There are 8 hidden switches. A switch that is on adds its own fixed numbers to the row, and there is some noise. The rows also spread widely along 12 directions, which tell nothing about the answers.
In the rows, 128 means zero.
Known rows, each followed by its switches (1 for on, 0 for off):
111; 148; 137; 124; 190; 167; 95; 130; 104; 138; 98; 131; 143; 146; 113; 158; 114; 123; 100; 166; 141; 127; 96; 144; 111; 155; 168; 129; 113; 161; 149; 167; 89; 148; 125; 112; 138; 147; 91 : 1 0 1 1 0 1 0 0
111; 173; 132; 135; 124; 163; 129; 125; 140; 195; 160; 120; 117; 119; 132; 130; 132; 181; 142; 105; 71; 111; 120; 122; 113; 169; 133; 102; 90; 107; 122; 190; 111; 146; 96; 152; 114; 130; 214 : 1 1 1 1 0 0 0 0
99; 124; 120; 98; 61; 173; 178; 111; 108; 149; 138; 179; 123; 98; 157; 114; 116; 114; 135; 210; 117; 145; 100; 114; 103; 176; 75; 146; 105; 100; 141; 124; 106; 120; 97; 136; 130; 91; 165 : 0 1 0 0 1 1 0 1
133; 85; 122; 108; 106; 104; 142; 153; 119; 105; 65; 119; 136; 145; 156; 140; 147; 129; 157; 142; 168; 128; 103; 86; 127; 137; 105; 134; 124; 93; 117; 90; 160; 127; 140; 121; 137; 149; 92 : 0 1 1 0 1 1 0 0
107; 107; 123; 100; 131; 157; 100; 147; 114; 128; 105; 174; 78; 111; 163; 155; 135; 141; 144; 124; 129; 108; 130; 129; 127; 134; 101; 148; 140; 150; 136; 146; 134; 158; 144; 148; 199; 157; 159 : 1 0 0 0 0 1 1 0
114; 153; 62; 132; 145; 107; 125; 168; 144; 174; 96; 127; 160; 154; 137; 167; 116; 147; 127; 94; 146; 74; 108; 115; 123; 152; 116; 107; 94; 87; 159; 175; 176; 121; 113; 109; 161; 149; 147 : 0 0 1 0 1 1 0 0
140; 155; 105; 115; 143; 134; 149; 80; 142; 155; 99; 127; 116; 163; 127; 155; 169; 131; 112; 188; 123; 136; 128; 96; 107; 148; 83; 126; 142; 114; 107; 118; 109; 152; 114; 160; 88; 147; 105 : 1 0 1 1 1 1 0 0
147; 91; 133; 154; 87; 121; 114; 177; 133; 172; 158; 96; 106; 100; 84; 148; 159; 152; 115; 103; 109; 161; 149; 101; 50; 125; 76; 184; 153; 116; 105; 151; 183; 161; 173; 125; 126; 125; 104 : 1 0 1 0 0 0 0 1
128; 119; 131; 72; 129; 169; 105; 123; 79; 124; 148; 124; 121; 124; 114; 139; 170; 138; 106; 80; 149; 117; 91; 96; 134; 127; 178; 79; 156; 99; 143; 159; 147; 127; 128; 67; 130; 139; 171 : 1 0 1 0 1 1 0 1
169; 158; 57; 154; 147; 134; 145; 98; 151; 167; 83; 134; 111; 136; 113; 163; 160; 118; 112; 155; 136; 116; 165; 119; 158; 124; 59; 81; 131; 119; 117; 147; 103; 144; 103; 142; 97; 151; 101 : 0 1 1 1 1 1 0 0
113; 181; 110; 95; 189; 132; 119; 121; 123; 95; 87; 96; 172; 185; 149; 164; 125; 149; 131; 95; 172; 95; 73; 103; 135; 170; 160; 80; 118; 87; 102; 102; 85; 105; 101; 105; 65; 147; 113 : 0 0 1 0 0 1 1 0
136; 150; 168; 158; 124; 144; 152; 124; 110; 218; 140; 89; 155; 136; 69; 146; 162; 145; 111; 160; 68; 167; 108; 131; 87; 181; 166; 143; 139; 119; 130; 168; 109; 179; 134; 98; 80; 140; 80 : 0 0 1 0 0 1 1 0
143; 99; 145; 97; 127; 117; 119; 131; 85; 169; 109; 100; 135; 139; 103; 141; 164; 139; 111; 153; 156; 122; 97; 99; 112; 159; 138; 117; 147; 115; 101; 120; 139; 144; 165; 89; 120; 151; 110 : 0 0 1 1 0 1 1 1
118; 108; 96; 125; 90; 177; 136; 108; 87; 101; 172; 148; 136; 91; 103; 102; 129; 90; 85; 144; 180; 140; 138; 116; 92; 103; 135; 114; 145; 101; 161; 145; 131; 73; 122; 85; 105; 73; 147 : 0 1 0 0 0 0 1 0
136; 156; 114; 129; 157; 124; 140; 136; 155; 120; 66; 117; 135; 160; 167; 155; 110; 147; 177; 93; 105; 114; 108; 110; 156; 167; 125; 94; 93; 101; 100; 97; 97; 137; 98; 158; 102; 149; 145 : 1 0 1 0 0 1 1 0
141; 106; 128; 132; 88; 177; 146; 99; 95; 136; 152; 142; 115; 93; 109; 124; 197; 112; 85; 160; 133; 158; 143; 113; 131; 81; 110; 117; 183; 113; 152; 142; 132; 126; 122; 111; 107; 100; 104 : 0 1 0 1 0 1 0 0
138; 111; 74; 111; 126; 132; 95; 138; 125; 91; 132; 131; 111; 111; 128; 125; 94; 107; 114; 74; 181; 118; 127; 98; 116; 122; 107; 97; 111; 107; 102; 126; 134; 85; 129; 113; 124; 111; 150 : 0 0 1 0 1 1 0 0
129; 142; 117; 163; 141; 128; 138; 119; 171; 161; 106; 125; 128; 156; 132; 110; 95; 113; 154; 130; 68; 174; 121; 120; 113; 159; 143; 120; 76; 126; 123; 141; 116; 138; 95; 179; 113; 113; 141 : 1 0 1 0 1 1 0 0
161; 83; 192; 78; 78; 158; 164; 129; 49; 142; 102; 119; 119; 95; 102; 143; 174; 137; 150; 171; 128; 133; 90; 106; 150; 179; 167; 106; 135; 105; 124; 106; 104; 163; 145; 59; 122; 161; 129 : 1 1 1 0 1 1 0 0
99; 145; 105; 114; 87; 152; 180; 110; 139; 147; 157; 143; 157; 143; 175; 116; 142; 125; 135; 135; 95; 128; 95; 94; 114; 131; 109; 108; 127; 67; 147; 130; 155; 109; 80; 147; 96; 84; 175 : 0 0 1 0 0 1 0 1
168; 142; 85; 167; 194; 107; 103; 97; 147; 182; 79; 106; 121; 173; 81; 129; 155; 112; 129; 134; 131; 134; 156; 136; 162; 136; 159; 58; 112; 145; 127; 155; 121; 128; 111; 141; 122; 146; 133 : 1 1 0 0 0 1 0 0
119; 148; 118; 168; 117; 177; 122; 157; 144; 109; 154; 127; 153; 91; 128; 119; 81; 122; 104; 58; 110; 159; 123; 141; 120; 101; 145; 117; 94; 107; 155; 153; 110; 87; 93; 119; 100; 72; 139 : 0 0 0 1 0 0 0 0
90; 139; 99; 103; 113; 150; 145; 161; 106; 168; 124; 158; 150; 118; 136; 171; 122; 149; 119; 159; 151; 60; 110; 137; 97; 159; 108; 148; 112; 103; 187; 173; 162; 129; 124; 99; 186; 137; 171 : 1 0 0 0 0 0 0 0
132; 127; 137; 116; 117; 165; 132; 102; 83; 176; 152; 121; 149; 113; 80; 102; 124; 110; 88; 148; 117; 153; 95; 120; 118; 158; 197; 84; 110; 107; 151; 147; 109; 101; 115; 85; 108; 87; 179 : 1 0 0 1 0 1 1 1
151; 121; 164; 156; 145; 158; 96; 156; 125; 129; 118; 98; 121; 106; 80; 145; 126; 130; 102; 112; 116; 191; 125; 135; 102; 131; 138; 151; 129; 152; 109; 129; 89; 145; 146; 116; 101; 120; 72 : 1 0 0 1 0 0 0 1
122; 133; 134; 164; 189; 123; 68; 177; 147; 194; 79; 124; 121; 142; 112; 158; 106; 142; 124; 124; 108; 145; 115; 160; 126; 158; 134; 147; 96; 185; 128; 185; 123; 171; 147; 148; 191; 161; 89 : 0 0 0 1 0 1 0 1
115; 93; 175; 100; 96; 154; 148; 121; 94; 136; 124; 148; 110; 116; 152; 120; 136; 121; 155; 171; 101; 144; 99; 117; 117; 163; 138; 148; 134; 136; 114; 115; 111; 161; 139; 132; 137; 136; 131 : 0 0 1 0 0 1 1 0

New rows. What belongs after each?
118; 155; 94; 110; 123; 107; 166; 126; 163; 157; 103; 122; 140; 167; 180; 152; 145; 167; 176; 111; 108; 70; 118; 95; 132; 153; 93; 102; 108; 73; 116; 118; 159; 131; 100; 165; 122; 148; 196 : 1 0 1 0 0 0 0 0
149; 122; 144; 130; 128; 178; 122; 89; 129; 123; 118; 143; 69; 112; 117; 142; 202; 130; 113; 153; 114; 172; 165; 120; 129; 95; 95; 134; 180; 153; 118; 139; 95; 169; 132; 155; 114; 150; 99 : 1 1 0 1 1 0 0 0
122; 119; 129; 111; 126; 126; 117; 124; 116; 139; 143; 100; 142; 151; 94; 134; 151; 124; 96; 148; 160; 155; 109; 98; 57; 144; 124; 154; 147; 114; 110; 139; 142; 130; 153; 102; 95; 128; 84 : 0 0 1 0 1 0 0 1
122; 97; 153; 80; 116; 140; 132; 114; 95; 140; 114; 146; 98; 127; 150; 132; 129; 125; 156; 180; 126; 108; 107; 115; 118; 176; 121; 131; 118; 139; 103; 113; 115; 153; 140; 139; 153; 149; 165 : 1 0 1 0 0 1 0 0
95; 121; 93; 89; 128; 113; 125; 149; 136; 113; 92; 152; 134; 149; 190; 131; 79; 127; 163; 118; 159; 85; 88; 100; 122; 164; 111; 118; 75; 102; 121; 119; 149; 102; 114; 146; 167; 134; 175 : 0 0 1 0 1 1 0 0
128; 108; 162; 145; 154; 143; 97; 160; 107; 104; 107; 93; 148; 133; 101; 136; 131; 125; 126; 116; 159; 162; 105; 129; 102; 134; 176; 141; 126; 145; 122; 143; 115; 136; 150; 90; 111; 139; 58 : 0 1 1 0 0 0 0 0
95; 142; 154; 100; 143; 161; 134; 117; 96; 173; 125; 148; 142; 142; 137; 141; 120; 128; 132; 196; 116; 104; 84; 144; 112; 190; 156; 133; 111; 146; 147; 166; 103; 161; 118; 115; 149; 147; 134 : 0 0 1 0 0 1 0 0
152; 130; 89; 129; 142; 146; 136; 114; 100; 139; 105; 133; 142; 124; 101; 141; 148; 106; 108; 139; 167; 106; 131; 133; 166; 128; 139; 66; 130; 115; 153; 144; 118; 104; 109; 85; 119; 124; 129 : 0 1 0 0 0 1 0 0
143; 115; 127; 154; 174; 94; 84; 155; 141; 151; 76; 78; 141; 167; 108; 123; 121; 145; 140; 97; 138; 148; 111; 104; 121; 145; 171; 102; 86; 126; 105; 138; 146; 123; 136; 140; 129; 141; 118 : 1 1 1 1 0 1 0 0
115; 175; 65; 123; 123; 129; 157; 151; 149; 170; 98; 133; 149; 143; 156; 163; 105; 162; 152; 83; 108; 76; 105; 105; 137; 175; 114; 86; 77; 57; 151; 151; 146; 120; 87; 125; 133; 140; 203 : 1 0 1 0 1 1 1 0
116; 83; 203; 112; 116; 144; 102; 128; 99; 154; 158; 98; 116; 145; 122; 112; 231; 160; 137; 103; 105; 172; 105; 96; 108; 102; 189; 134; 192; 133; 123; 167; 181; 177; 164; 113; 137; 156; 116 : 0 1 1 0 0 0 0 1
140; 106; 151; 115; 85; 184; 124; 190; 82; 104; 110; 142; 104; 51; 119; 176; 132; 149; 127; 99; 146; 136; 112; 132; 140; 145; 98; 149; 134; 117; 135; 135; 98; 149; 142; 69; 147; 141; 94 : 0 1 0 0 1 1 0 0
113; 152; 115; 115; 108; 148; 131; 165; 122; 143; 126; 115; 142; 107; 108; 174; 121; 167; 93; 128; 148; 116; 108; 111; 63; 158; 89; 168; 112; 85; 138; 140; 129; 119; 135; 104; 118; 124; 121 : 1 0 0 1 1 0 0 0
111; 118; 100; 131; 121; 110; 131; 171; 132; 142; 72; 136; 142; 139; 143; 150; 92; 128; 147; 171; 159; 118; 105; 116; 93; 179; 89; 160; 79; 117; 128; 132; 140; 131; 131; 131; 157; 142; 100 : 0 1 1 0 1 1 0 0
165; 152; 66; 143; 129; 116; 156; 62; 160; 192; 135; 121; 112; 153; 92; 120; 152; 103; 112; 173; 106; 142; 162; 107; 118; 150; 70; 84; 127; 108; 94; 115; 115; 113; 95; 173; 70; 96; 168 : 1 0 0 0 0 1 0 1
124; 149; 68; 143; 150; 159; 134; 110; 128; 145; 131; 148; 141; 139; 106; 153; 136; 96; 85; 177; 143; 124; 140; 130; 93; 117; 103; 127; 140; 126; 168; 169; 134; 127; 106; 122; 116; 112; 107 : 1 0 1 0 0 1 0 0
113; 86; 125; 128; 80; 122; 156; 145; 137; 104; 91; 140; 135; 126; 176; 106; 128; 123; 152; 153; 131; 159; 111; 85; 112; 112; 102; 146; 103; 86; 140; 81; 164; 95; 114; 172; 141; 86; 142 : 1 1 0 1 0 1 0 0
127; 123; 179; 152; 99; 166; 150; 197; 117; 143; 87; 127; 143; 92; 146; 162; 104; 159; 157; 108; 62; 158; 89; 132; 134; 158; 146; 156; 92; 112; 149; 133; 107; 170; 125; 118; 139; 134; 106 : 1 0 1 1 0 1 1 0
132; 140; 120; 130; 170; 143; 92; 122; 112; 161; 117; 122; 122; 125; 74; 143; 92; 117; 89; 183; 162; 120; 130; 150; 82; 176; 126; 141; 94; 167; 114; 151; 79; 126; 143; 119; 132; 134; 119 : 1 0 0 1 0 0 0 0
166; 126; 139; 180; 104; 169; 127; 135; 117; 198; 140; 126; 103; 68; 61; 127; 129; 124; 108; 132; 86; 171; 156; 157; 132; 139; 132; 118; 110; 150; 139; 188; 92; 154; 130; 105; 126; 125; 122 : 0 1 0 1 1 0 0 0
150; 120; 130; 107; 167; 139; 95; 91; 117; 139; 91; 136; 70; 134; 116; 147; 170; 135; 126; 182; 157; 114; 161; 131; 133; 142; 91; 118; 146; 177; 84; 126; 86; 160; 150; 158; 141; 175; 126 : 1 1 0 1 0 0 0 0
151; 65; 138; 181; 102; 118; 111; 189; 122; 148; 123; 97; 141; 111; 65; 126; 135; 107; 109; 100; 122; 193; 139; 117; 70; 96; 165; 171; 128; 129; 164; 166; 199; 142; 172; 91; 155; 120; 67 : 1 0 1 0 1 0 0 0
162; 105; 101; 108; 89; 141; 166; 97; 106; 128; 122; 136; 111; 104; 115; 113; 106; 95; 147; 196; 151; 125; 139; 108; 117; 174; 73; 98; 97; 113; 84; 82; 85; 103; 114; 126; 82; 101; 172 : 1 1 1 0 0 0 0 1
158; 118; 167; 139; 127; 121; 121; 110; 119; 115; 123; 66; 144; 124; 85; 89; 103; 121; 128; 116; 143; 182; 111; 110; 115; 164; 169; 96; 86; 111; 63; 75; 65; 82; 126; 121; 44; 92; 122 : 0 1 0 1 0 0 0 0
150; 130; 88; 124; 103; 155; 120; 111; 101; 124; 162; 113; 110; 94; 81; 139; 172; 130; 78; 109; 171; 137; 152; 98; 97; 118; 85; 109; 173; 88; 106; 129; 117; 99; 134; 92; 69; 102; 121 : 0 1 0 0 0 1 1 0
145; 115; 170; 120; 103; 157; 144; 143; 98; 162; 138; 118; 118; 101; 113; 144; 141; 147; 150; 119; 89; 120; 117; 132; 128; 160; 152; 122; 123; 123; 126; 146; 117; 165; 133; 100; 129; 147; 155 : 1 0 1 0 0 0 0 0
158; 122; 103; 110; 153; 164; 145; 111; 82; 123; 70; 154; 144; 128; 112; 153; 134; 85; 118; 165; 159; 113; 114; 144; 191; 142; 164; 62; 130; 134; 168; 121; 90; 122; 109; 74; 135; 137; 127 : 1 0 0 0 0 1 1 1
104; 80; 132; 94; 82; 159; 104; 154; 106; 76; 134; 155; 94; 86; 154; 106; 104; 124; 138; 102; 157; 154; 110; 95; 99; 126; 121; 144; 109; 107; 128; 114; 141; 95; 132; 132; 162; 97; 174 : 1 1 0 0 1 1 0 0
165; 96; 123; 138; 118; 153; 130; 91; 87; 158; 140; 125; 120; 109; 63; 100; 151; 86; 102; 167; 138; 159; 144; 130; 133; 130; 170; 81; 130; 134; 147; 146; 119; 112; 123; 95; 116; 99; 148 : 1 1 0 0 0 1 0 0
147; 163; 121; 102; 175; 162; 107; 91; 129; 126; 108; 129; 87; 133; 140; 156; 134; 141; 133; 126; 122; 109; 128; 122; 154; 155; 103; 82; 125; 145; 73; 119; 54; 149; 108; 158; 94; 156; 154 : 1 0 1 1 0 1 0 0
